There are 3 nested groupings, the coarsest first. Each group lies inside one group of the grouping before and may be the whole of it. The rows also spread widely along 11 directions, which tell nothing about the answers.
Some rows, each with its group in each grouping after it:
[  1  -8 -15   6  14 -12  15   2 -24  -8  25  -6   5   1 -24  -5  19 -20
  14   0 -15]
Sus doda Rup
[ 14 -25   0  31 -14 -30 -12  14   7 -12  -2 -10  22 -19 -52  22  -9  23
  -2  25  30]
Sus doda Muku
[  2  16 -10   6  29 -43   8   5   2 -35  -5  17 -16 -17 -57   0  11  31
  19   9  -6]
nusal faz rifu
[ -6  -5 -29 -30  36  -5   9  22 -18 -10  13 -10  31   1   2   1  17 -10
  24 -19   5]
Vebo gipo Toz
[ 24 -25  -5  15  32 -26   7  18   6 -22 -12   8   4  -8 -12   5   6 -14
  40 -16   9]
nusal kadak ded
[  9 -25   9  14 -23   8 -11  23   2   2 -27  10 -10 -14  -2   1  -5  25
 -14  14  40]
Masim bezom roz
[ 16  12 -10   6  -2 -14  21  -5 -42 -22  15  18 -39  -3   6 -31  44  -5
 -14   6  12]
Masim petor Met
[-16   5  10 -42  29  25   7  14 -13  16 -31  16   6   7  19  -5  18  17
  12 -10  -2]
Nif dete tidim
[ -8  36  10 -12  -2 -14  17 -12   1  -6   9   3  -8 -12 -11 -12  -9   3
  -5  -1 -19]
Vebo gipo ragur
[-19  29  -3  13  12 -18   8 -27 -11  -5  13 -22  45  15  18 -13   2  -3
  -3  -9 -19]
nusal faz Pume
[ -4  12  -8 -80 -11  44  25  20  11   0  34 -11  -1 -21  26   2  11   4
   6 -16   5]
Sus Rek rabis
[ -5 -17 -11  11 -19  12  11   1  15 -12  15 -19   7  -9  -8  -8 -42  13
   6  -8  21]
Nif Tasi veme
[  4  -6  30  16   2  -2   7  11  11   4 -11 -13  16  -2   5  -4  -6   2
  10  -4  -7]
Sus doda vut
[  3 -28   6   4 -14   0   5  11  20  -8   2 -12   3 -23 -34  14 -27  14
  12   9  13]
Nif zulez nizuv
[-21  -7 -21 -29   0  41   5  11 -25  15  -2  -7  18  13  38 -10  10  15
  -8  -7  21]
Masim Moruz bapoz
[-10  24  -3 -15  -2  -1   1   7  -1   0  -5  13  -9  -6  -7 -15  -1   6
 -10  -2 -14]
Masim bezom nuses
[ -4  24  16  -7   2 -16  -4 -21  15  10 -26   5  34  -3  11   8 -18   1
   3  -5  -3]
nusal kadak toba
[ -2   2  -2  20   6 -11  29 -23 -15 -13  21 -12  11   2  -7 -11  -3 -31
  22  -8 -13]
Masim Moruz gebu
[ 10 -11   7 -18  17 -13  19  -4  10 -12 -10 -12  43 -14   1  22 -13  -7
  43 -12  34]
Vebo gipo Vad
[-13 -21 -29  -4  14   5 -13  18 -40  17   5   1  30  14  -6  -1  29  -8
 -10   8  -3]
Sus Rek fus
[ -4 -12  38  -2  14  33  30   6 -21   6 -25  -4 -16   0  33 -11  16  26
  17   3  16]
Vebo Tetin Lisoz
[ 11 -19  -5  19 -14 -13   5   7   6  -8  15  -5   4 -14 -24   3  -9 -32
   7   0  -3]
Masim bezom Niduf
[-14  17  -4 -13  -3  16   2   7  -7   7  -7   5   2   2  11 -21  -7  27
 -13  -2   7]
Sus Rek teke
[ -1  29   1 -13 -12 -13  -6 -14  -1   3 -19  17   2 -10  -3  -9 -12  20
 -18   5  11]
Nif zulez Dipif
[  3 -15  -2  20  25 -23  12  32  -8 -33  43 -47  27  -3  -6 -13  36  -9
  10 -10 -26]
Nif Tasi kivul
[-36   1 -18 -11  23   2   0  10 -19   3  14 -13  23   5 -27   8  21  17
  -1  11 -31]
nusal faz kono
[ -3  -9  20  -5  -8  -5  -5  17  23   5  -9   0  -2 -23 -33  26  -3  15
  -5  18 -18]
nusal kadak zav
[-15  -7  -4 -13  -8  27   5  -1 -16   8  -4  -4  12   3  17  -8  -4  25
  -6   1  26]
Nif dete sule
[  9 -19  11  15  -5 -24  25  -9 -10 -20  19  -2 -20 -28 -65  22  20 -11
  19  31 -10]
Masim Moruz mumal
[ -7  -5  15  16   7   0  30 -12 -13  -7  14 -15  -6  -8 -21  -2  -1  -7
  18   6 -18]
Vebo Tetin nazo
[  2  15  24  35  -9 -21  11 -32   2   5 -12   3  12   0  -7 -16 -24 -14
   5   2 -10]
Sus Rek teke
[  2 -40 -27   2  -3  16  -1  18 -21   3   2  -3  16   4  -6   5  -2   6
   9   2  40]
Sus doda Rup
[ 24 -12   6 -12   3  -4  28  23  13 -34  11  -2 -25 -30 -12  -2  10   1
  31  -7  24]
Masim bezom Niduf
[-12  30   0   5  10 -13  29 -22 -19 -21  20  10 -34  -8 -36 -29   2   9
   6   4 -27]
Nif dete sule
[  6   1  32 -12 -32  -7   9   2  19  -1   8  -6  -9 -34 -28  26  10  -7
 -15  25 -16]
Masim petor Met
[ 13  -9  54  30 -13 -18  24 -15  15  -6 -10 -13   2 -21 -13   9 -16  -4
  19  13   4]
Vebo gipo Vad
[-15  -2 -49 -26   5  28   9  33   1 -17  33 -11  -4  -1 -12 -22 -25  27
   6 -19  17]
Sus doda Muku
[ -5 -26  16  22   0  -2   8  22  -2  -1   0  -1 -23 -14 -40   1  -7   7
   4  17 -12]
Vebo gipo Vad
[  7 -36 -11  26  16  -1   4  38 -12  -8  19   1 -28   3 -18 -26  13 -31
   8 -13 -36]
Nif Tasi kivul
[-14  38  16   5 -18   8 -19  10   8  20 -27  12   4   9  33 -40 -21  33
 -42  -6  -6]
Sus Rek rabis
[-22   4  -1 -20 -14  37  -4  11  -1  23  -9 -11  22   5  32  -5 -21  21
 -21  -6   9]
Vebo Tetin nazo
[ -2  -4 -24 -23  27 -18  -2  22  -3  -7  31  -3  18  -5 -25   2  20 -46
  13 -18 -49]
Nif dete sule
[ -4  -1 -18  11 -11 -12  -1 -10   5 -10  -1   5   5 -13 -34   9 -26  26
  -2  12  23]
nusal kadak ded
[ -4  -5  -3  16  14 -19  16   4   6 -21   4 -16  18 -11 -29  -1 -25  11
  26  -4  11]
Vebo gipo Toz

New rows. What belongs after each?
[-17  20  -7  -8   1  -7 -17   2 -15  19 -15  15  20   3 -14  -6   6  16
 -23  11  -9]
Sus Rek rabis
[ -1  -9   7  19   9 -13  -7  19  -4   5 -11   2   5   3  -6  -9  11 -18
  -3  -2 -29]
Masim Moruz bapoz
[-10 -25  12  15 -18  30   7  13  -6  16  -6  -1 -20   2   6 -12  -8  -3
  -9   6  -9]
Masim Moruz bapoz
[-31  29 -28 -19   2  -3  -3   5 -19  -9  31  -9   9  -3 -29 -14   9  31
 -28  10 -19]
Nif dete sule
[ -4   3  38 -15  -5  -3  19   1  19  -5  -1 -19  12 -24 -16  24   9  -1
  10  12 -18]
Masim petor Met
[ -9  16  19 -43   3   7  21   5  14  -2   6 -12  11 -20  -3  16  -1  10
  13  -1  -6]
Vebo gipo ragur
[  1  43   6  32 -20 -12  10 -27   3 -17 -15  13 -26   1  16 -58 -46  37
 -18 -10  21]
Nif zulez Dipif
[-21 -13   4  -5 -25   5   0   6 -16  11  26 -18   6 -17 -44  28  26   5
 -27  41 -26]
Masim Moruz mumal
[ -4   7  20  13   1   5   1  -7   6  12 -19 -16  38  16  55 -29 -23  -8
   0 -26  -3]
Nif zulez nizuv
[  4  12  48 -15  -6  13   7   6  10  25 -22  15 -13  -4  27 -12  10 -13
  -5  -3 -33]
Sus Rek fus
[ 16  19  17  -4  22 -28   6  15  21 -25 -36  20  -6 -16  -8 -13  -4  16
  26 -14  13]
Masim bezom nuses
[ -5 -12 -22 -25   4  17   9  22  -6   2  15   7 -12  -8 -12  -4   4 -27
  10 -10 -13]
Masim bezom Niduf
[ -2  -6  12  13  14 -13  21   4 -15 -11  22 -29  20  -4  -1  -4  18 -13
  13  -1 -13]
Vebo gipo Toz
[ -6  -4  27  10 -11  11  28  -2  17  -7  12 -17 -17 -22 -25   4 -27   6
  14   8 -16]
Vebo Tetin Lisoz
[  0 -28  -3  33  -3   2   5  10   0  -1  13 -10   1   3 -10 -17 -19 -24
   6 -10 -18]
Nif Tasi kivul
[  7  22  -4 -18  -3  -7  11 -22 -29   7   0  15   9  -1  15  -9  25  -9
  -6   3  11]
Sus Rek teke
[ -8   5 -16 -25  16  -9   8  30  -1 -22  20 -19  15 -16 -18   3  11  27
   6  -1   9]
Vebo gipo Toz
[ 19  18  12  13  -5 -30   0  -2  16  -5  -6  13  -6 -13  -9 -10 -16 -22
  -3  -9 -18]
Vebo Tetin nazo
[  2  -3 -40 -25  15 -13  -1  15  -7 -11  12  12  10 -10 -27   5   7 -28
  14 -12  -1]
Masim bezom roz
[-10  17 -26 -66  -2  13 -14   6 -28  26  -4  16  33  -1  15  15  36   7
 -24   7  15]
Sus Rek teke
[ -9 -15   6 -31  -7  29  22   7 -11   5  23 -24  18 -13   3  16  21   5
   8  10   6]
Sus Rek teke
[  6  -3   7 -19 -11  13   9   1  -7   8  -7   8   0  -7  19   0  12 -16
   3  -3  10]
Masim bezom nuses
[  3 -18  -5   4  -1  -1  20   3  10 -17   8  -7  -5 -22 -41  12 -27  10
  26   4  18]
Vebo Tetin nazo
[ 12 -22  12  41   0 -13  11  -5   7  -9 -11   8 -18  -7 -17  -7 -24  -6
  20   0   3]
nusal kadak toba
[ -6  -5   2 -44  14  35  14  26   2   4 -20  12 -13  -4  11  -4  -2  29
  21 -12  20]
Sus doda Rup
[ -4 -13   1   4   3   0 -13  33 -12   4 -13   4   3  -3 -13  -6  19  33
 -17  16   9]
Sus Rek fus
[-16  23 -14 -14   1  -8 -12   3  10  11   3  -1  34   4  -1  -3 -16 -25
 -11 -15 -35]
Masim Moruz gebu
[ -3  31  -6 -20 -13 -26   3  -3 -15  -8  16  23 -35 -28 -55   3  15  21
 -28  32  -9]
Vebo gipo Vad
[-11  11   9   0  17  12  27  -1  -2 -12  -9  -1  -5   0   1 -28 -15  29
  26 -12  11]
Sus Rek rabis
[ 10  25  11 -17   6  -6  25 -25 -10  -5 -21  26 -18 -11   3  -8  -3   7
  16  -4  21]
Vebo Tetin nazo
[ 18 -27  21  10  -9 -15   4  21  -4   4  17 -10   2 -17 -10  16  25 -35
  -3  10 -20]
Vebo gipo ragur
[ 15  -4  27 -18  -9  -3  10  -2  25   4 -20   2  17 -19  -3  22 -15  -2
  23  -1  17]
Sus doda Rup
[-23 -28  16 -12  12  18  19   4 -23  18  -5  -8   5  -9 -34  27  13   3
  20  24 -11]
Vebo gipo Toz
[  1  -1   4  15 -12 -27  -7  -2 -14  -3  20 -26  49  -7 -13  13  27   5
 -20  24   4]
Sus Rek fus
[-16   7   6  -5 -26  14  -9 -21 -20  29 -14  -1  30   7  22   1   1  14
 -32  14  16]
Nif Tasi kivul
[-15  -6  -6   0 -12  22  18  -1 -32   3  20 -12  -7   1   7 -13   6  18
 -14  11  15]
Vebo gipo ragur
[ -7 -19 -23 -11  16  -3 -14  10   7   3 -18 -11  65   7  13  20 -14   6
  17 -15  29]
nusal faz Pume
[ 12  -5   9 -41  -1  20  32   8  11 -10  18   0 -30 -22   7  -6   2 -16
  25 -16  -8]
Nif zulez nizuv
[  4  -8   4 -27  18  14  28   3 -15  -2  -7   5   0  -3  21  -3   8  -6
  30 -15  20]
Vebo gipo ragur
[-18  17   1 -49  -3  10   5  -3  15   1  -5  -2  23 -18 -15  19 -14  28
   6   2  10]
Nif dete sule
[  3   3  21  32 -17  -3   5  -6   1  -7   5 -26  25   4  34 -23 -11  14
 -15  -4  19]
Nif dete tidim
[  1 -28   7 -27 -37  13  -2  17  21   4  10 -21  20 -40 -35  55 -12  28
 -10  33  33]
Vebo Tetin Lisoz
[-12  -5 -24 -16  12   5  24  16   9 -33  23 -16  -3 -21 -42   1 -14  21
  29  -4  13]
Masim bezom roz
[ 27  27  22  13 -25 -51 -13  -5  16 -13  -4   1  19 -19   2   3  12  -7
 -27   9   2]
Masim Moruz mumal
[ 10  14  -9  35  -2 -23  18 -25 -20 -20  25   2  -9   5   2 -41  -7 -23
   1 -14  -7]
Nif dete sule
[ 17  10  -5  -9 -25 -27 -22   5   8   9   1  14  14 -17 -27  16   1  -7
 -26  15   4]
Sus doda Muku
[ -1  -8   7 -18 -24  11  19 -36   4  12  -9  13   0 -21 -23  34 -23   3
  14  18  25]
nusal kadak zav
[  4  19   9   9  -2 -22  -4  11  10 -10 -14   1   9  -8   4 -15 -15  24
 -11  -5  14]
Vebo gipo ragur
[  4   3 -29  41  28 -57  -5   2 -32 -17   7  19  -2   5 -51 -20   8 -20
   2   1 -19]
Vebo gipo ragur
[  3 -29  -6   4   2   7  38  12  -7 -28  42 -27 -14 -19 -25   1  -1  -1
  29   0  12]
Vebo gipo ragur
[  9 -14   7   5  -6  18  19  20 -13  -9   6  -1 -30  -4  10 -22  10  19
   3   0  19]
Sus doda Rup
[ -4   6 -15 -20  17 -15   4  -4 -17  -8  -6   8  17  -5 -17   4  14  11
   9   0  12]
Nif Tasi veme
[ -3   7 -17 -31  -3  24  10  47  -6  -7  45   6 -55 -11  -4 -36  24  -4
 -22  -7 -44]
Sus Rek fus
[ -3 -17 -27 -20  -7  27  14   6 -33  12  34  -2  -5   6   8  -8  17 -29
  -2  -5  -6]
Sus doda Rup
[  7  -7  26  25 -17 -17  -9  -1  11  13   1  -7  18  -3  12   6   8 -28
 -15   4 -31]
nusal faz kono
[ -2   4   9  14 -15   4   7  -8 -10   9  -1   3  -6   2  -2 -14  -9   3
  -9   5  -1]
Sus doda Rup
[-11 -11 -12  25  -3 -15 -31  20  -6  23 -12   9  17  10 -20  -5  -2 -25
 -28   5 -39]
Masim Moruz bapoz
[-16  22  22  21  23 -17 -16  21  12  15 -26   9  11  12  -5 -31 -10  -4
  -9 -11 -60]
Sus Rek fus
[ 13   6  39  45 -11 -21  25   0  16 -26   7 -11 -30 -22 -29 -22 -11  20
   7  12  -9]
Sus Rek teke
[-30 -30  -7 -32  40  23   2  32 -25  16  11 -24  44  10  -4  17  39 -15
  19  -5 -37]
Nif dete sule
[ 29 -16 -18  -9   8 -11  45  -7 -19 -43  29  -8  -9 -20   0  -3  11   0
  42 -10  62]
Vebo gipo ragur
[ -4 -28  21  -6  24  30   6  31   7  19 -28 -13  32  15  40  -6  -8  -8
  31 -29   0]
Sus doda vut
[-20 -23  -7  21  17  22   6  20 -26   8 -16   6 -11  18   2 -26   0   6
   6  -4  -8]
Masim Moruz mumal
[ -3 -13 -26  -3   4   2  -9  15 -10   0   2  -6  29   5  13   1   3   9
  -7  -6  18]
nusal kadak zav
[ -4   2 -17 -15   0 -14  -6   2 -27   6  19   6   6  -5 -18   4  33 -19
 -20  10 -24]
Nif Tasi veme
[-20   1  -2   7  10 -30 -13   2  -2  -2  16 -30  63  -4 -37  21  10  -1
  -6  13 -29]
Nif dete sule
[ 25  16   6  40 -46 -12  29 -18  23 -32  41  -6 -44 -22  -8 -42 -45  -5
  -8  -6   9]
Sus Rek teke
[  4 -42  -4  37  -5   8  29  -7 -44  -3  23  -3 -33  -6 -35  -2  16 -17
  10  22   0]
Vebo Tetin nazo
